All rows are made from the same 12 directions, up to rounding. Whole rows:
-28,109,-232,-157,44,256,-158,-216,-161,23,89,38,219,-47,70,-18,126,109,58,-31,-26
85,-36,-181,-36,-59,78,-86,-127,59,-372,158,297,40,-104,-134,-45,-32,277,67,-248,112
99,-68,147,-138,75,-187,407,87,184,128,13,-197,-271,166,47,49,-291,-132,-452,156,-155
-12,244,-203,-23,390,143,-13,170,5,132,545,-162,-7,202,-78,-38,163,148,274,-352,-168
-48,29,4,161,180,164,-141,186,-41,-4,36,126,-107,-108,-163,-22,-24,253,-43,-103,-96
5,226,-20,78,-95,67,4,152,-41,166,275,3,-59,-139,-186,18,-103,-132,40,154,54
-115,306,-19,250,184,206,-158,223,-173,232,-184,-232,-30,-205,125,-98,224,-9,14,109,79
-55,-225,18,-38,-142,167,88,-104,24,75,-157,124,-17,40,-116,-17,-91,16,-66,52,-94
-17,-287,-17,-155,20,-183,97,-437,83,-334,-106,122,263,350,286,-51,239,83,249,-349,-77
25,76,48,50,273,-84,120,18,-149,-241,28,-68,-18,54,110,151,-227,138,-62,-100,-36
192,313,-22,-87,-101,-112,411,-177,-143,-7,218,136,125,-6,450,-40,207,-124,-19,152,273
177,-316,-174,4,-223,132,151,79,-34,-41,183,4,166,-105,-58,75,-136,51,82,-47,297
-147,343,-65,-222,261,-49,-178,36,191,259,221,-238,-178,408,-154,-94,327,-146,381,-244,-319
53,106,23,-52,-33,18,-41,235,128,228,65,-31,-256,-95,-193,-27,-62,-50,-221,163,-29
-60,-142,110,22,51,-267,-27,-107,189,-269,-27,28,-25,181,-53,-8,-51,7,88,-218,-148

Rows cut short, each followed by the rest of it:
-106,-17,26,207,173,153,-56,81,-195,-206,-302,-67,-48,-55,-57,100,-178 -> 173,106,-113,37
6,-29,20,-15,46,-220,-43,-37,-44,-168,109,-80,145,185,63,115,47 -> -71,372,-187,55
77,236,-162,-205,-103,101,173,-226,81,-234,-116,87,-185,-31,-9,-86,-67 -> 40,-126,-11,141
-176,-65,42,58,-110,-96,-78,-385,2,-362,-448,-13,144,65,119,-51,39 -> -89,200,-97,23
152,48,142,-112,115,-410,-160,24,-10,-99,225,212,91,40,220,87,184 -> 78,-48,-11,-23
-93,-20,-259,-159,-200,248,182,-366,71,-241,-310,-274,-12,57,-110,-41,-268 -> -143,61,-60,108
-75,283,-167,46,-326,265,41,-221,-114,74,7,11,128,-259,-32,-107,-15 -> -231,51,260,196
91,216,155,-152,65,-339,-10,-21,-134,-208,145,188,-53,180,30,233,-60 -> -32,239,-29,27
-178,216,-8,18,-200,190,-67,-74,11,173,-180,-25,-124,-37,-230,-83,1 -> -230,143,165,-31
82,-216,60,91,66,-56,257,9,6,-66,-49,66,66,95,258,-47,137 -> 124,-17,-134,71
193,-158,-20,-29,-159,-231,128,109,177,-41,175,-104,22,-54,60,1,-44 -> -108,-104,27,212
75,7,-30,-29,297,21,130,119,-253,-19,202,-234,79,26,94,262,-350 -> 94,-147,18,-52
-43,21,-6,-207,396,-6,255,-41,-66,201,52,-398,3,426,232,98,-4 -> -52,-8,-111,-290
-91,-27,-13,98,178,138,-295,281,-94,416,82,-229,98,-45,-29,7,186 -> -8,62,52,-131
77,-51,-117,67,-310,132,-124,389,-9,430,157,-290,34,-211,-228,47,9 -> -295,197,235,319
-244,62,-77,-88,154,206,-28,-348,93,-111,-22,88,-40,214,-186,-115,-62 -> 110,31,-219,-427
8,-475,85,-131,-83,74,-136,214,-8,162,-187,-73,-112,55,-373,264,-409 -> 23,-109,112,-131
-72,-67,117,38,16,-138,-358,-9,49,-161,30,271,-9,-58,-225,46,-66 -> 131,6,-57,-187
167,-65,184,311,46,-133,94,315,-38,-263,-221,228,-195,-272,116,9,-44 -> 270,-222,3,299
141,192,-134,-374,-3,22,177,-300,-202,-60,80,-11,113,16,244,149,-163 -> -34,-243,201,49
26,-182,-76,-171,94,-84,-20,-51,9,-105,-151,-383,61,104,65,146,-220 -> -53,-92,-36,-9
-77,4,-28,-90,-32,67,112,-153,170,81,-111,-52,-91,124,-7,-150,77 -> -76,-80,-17,-138
44,520,128,279,250,-166,-13,215,-169,-32,160,61,-58,-218,278,-50,200 -> 52,-66,87,129
44,-59,31,-16,-20,-60,-215,119,25,-103,-126,141,-92,-23,-109,35,88 -> 124,129,-93,90
97,-277,86,-278,-39,-213,-461,136,254,185,-52,215,-90,52,-119,-26,296 -> 123,-144,0,-165
-189,-12,-221,-74,-89,290,151,-108,333,129,89,-285,-182,228,-418,-192,-119 -> -178,177,-207,-209
52,243,-172,119,-268,-57,-47,70,275,-214,-136,-194,-172,-231,-84,-233,145 -> -177,148,-62,446
-137,6,199,3,280,-6,57,-104,-285,-67,-337,-33,-5,184,154,200,-173 -> 70,-33,39,-230
-34,-521,72,73,99,-57,95,-85,-15,30,-156,-197,288,101,272,36,-39 -> 39,-183,-40,-143
-52,92,175,174,148,-256,-87,113,7,2,409,42,52,-24,-85,75,-163 -> -49,-59,29,-235
169,124,-316,-644,-67,476,167,-249,-208,178,-179,153,-114,166,45,87,78 -> 163,-53,87,95
60,-79,-46,-167,94,114,136,267,98,446,196,-184,-157,257,-109,7,120 -> -53,84,-50,-110
21,-121,22,-74,48,-111,36,30,82,170,363,-29,100,159,-29,31,7 -> -64,21,-43,-189
137,25,-136,7,36,270,76,315,25,8,36,103,-299,-81,-247,-9,-46 -> 263,21,-140,187
-116,211,-38,59,436,97,-56,80,-81,-41,-44,-314,-112,23,13,41,-175 -> 128,-175,-90,-223
-81,306,107,110,-96,260,200,15,-162,-78,-344,301,-370,-71,-211,12,-169 -> 54,61,122,93
55,48,40,-92,-177,-252,-29,-242,165,-167,180,199,67,-129,29,-64,-92 -> -84,-304,146,-62
-72,154,-161,-40,100,340,-3,-90,-276,-45,108,71,67,27,-140,117,-143 -> 139,230,-91,-36
47,283,-33,18,-344,31,-117,-13,-16,184,308,263,56,-321,-124,-80,60 -> -185,-59,334,137
-34,-255,158,19,308,16,54,-23,-123,108,75,189,120,140,166,65,-3 -> 268,-250,-45,-378
170,148,91,-68,44,31,327,78,-290,127,27,213,-31,67,285,119,118 -> 64,28,132,177
-223,7,-121,146,-138,25,-208,-366,100,-254,-12,-31,274,-63,-53,-175,73 -> -105,236,-155,-59
-221,-165,-33,7,-28,212,26,-268,12,79,61,112,160,234,-144,-74,50 -> -10,267,-167,-307
-190,241,127,125,241,-32,119,-154,114,-128,-340,82,-202,270,191,-256,405 -> 77,196,-278,-164
-130,11,50,-188,-197,-88,-31,-440,-22,143,186,127,292,110,50,2,-5 -> -278,-21,221,-291
13,-29,-144,-311,-28,-4,199,-515,10,-186,-102,21,202,248,324,-68,163 -> -13,34,-123,-32
-115,384,-46,86,139,-142,-220,-41,215,-111,-101,-281,-122,-142,64,-221,132 -> -108,-172,-7,-48
-126,257,164,106,-139,-77,18,-86,-142,7,-53,-15,-27,-139,-96,109,-325 -> -283,-86,347,-48
-136,-419,156,93,-60,219,-5,-152,-86,314,135,415,247,-51,-68,-26,-86 -> 142,-338,195,-458
-40,142,-118,180,53,59,84,14,6,-71,-137,-315,51,-64,201,-140,167 -> -77,130,-99,220
-61,351,80,15,189,-268,-78,-412,-168,-551,-69,97,131,-163,273,81,-270 -> 68,-331,89,-106
-62,51,47,-86,127,-87,-42,-22,108,236,-34,-193,-11,113,146,-93,183 -> -117,-153,68,-205
-179,280,142,66,266,97,-127,128,-58,378,94,-1,-144,25,-84,-43,55 -> -14,-168,156,-402
4,-59,5,38,29,229,282,156,-165,221,-68,-164,-76,56,-28,112,-191 -> -45,-3,104,39
-71,-97,199,77,254,-94,-99,85,-16,254,-136,34,48,121,275,-83,371 -> 92,-101,-3,-244
48,119,-118,177,-188,330,338,12,-67,68,229,162,-24,-267,-94,-101,-189 -> 22,-176,154,154
136,206,79,-159,138,-68,-111,331,-370,223,47,-80,-53,85,49,347,18 -> -43,271,146,168
131,-69,146,-138,62,-292,-74,117,-19,225,382,97,114,61,103,134,43 -> -47,-151,149,-151
-13,-135,-69,122,-70,-188,-56,-29,84,-33,-6,-501,276,-143,203,-26,-66 -> -268,-104,87,134
185,-411,82,-139,-78,-93,-315,252,53,252,92,270,60,-109,-53,75,146 -> 192,-232,115,-36
-99,106,151,92,388,131,-62,151,-475,53,-127,55,22,159,78,277,-31 -> 205,277,-63,-130
105,-129,-13,-190,-53,34,135,11,29,198,-2,-61,-34,3,54,41,-103 -> -38,-323,190,-36
230,190,105,5,100,-129,499,65,-115,32,286,213,-51,40,363,13,78 -> 69,-187,81,128
220,-62,52,-99,228,200,187,380,-192,63,197,431,-309,121,-196,215,-112 -> 466,21,-152,0
-193,67,85,139,47,-108,-222,-101,35,-4,-230,-201,88,-57,87,-83,75 -> -155,-34,73,-127
135,-194,62,8,-305,-187,-44,-34,-86,121,27,110,328,-135,288,18,252 -> -165,53,220,269
122,15,-147,74,-212,42,297,-7,-40,-97,481,63,152,-21,-78,40,-129 -> -91,291,-88,259
-107,-143,46,203,-162,-23,-241,-44,0,85,342,288,308,-64,-130,-68,187 -> -29,298,-56,-104
16,-45,-160,-46,-37,71,-17,-132,-17,-227,-81,-143,83,-87,-4,33,-178 -> 29,-43,-50,115
32,-237,-3,-22,-337,105,217,-264,30,-223,-122,320,19,-106,-121,-1,-291 -> 38,-170,95,71
11,-398,30,-230,-209,88,45,-27,-93,294,-91,-26,123,223,-96,189,-71 -> -147,175,117,-50
148,-34,-27,-83,-208,130,-43,88,2,290,-158,211,-20,-210,163,-141,357 -> 50,-215,240,211
-2,-128,120,69,70,191,196,-215,-344,9,70,562,241,3,239,52,59 -> 302,-98,51,-154
-3,-53,153,203,113,-91,-160,148,-202,29,-260,-91,117,-226,258,76,20 -> 43,-214,198,78
124,298,50,-71,82,-127,-144,128,-158,9,34,165,-51,-58,160,63,250 -> 70,93,60,166
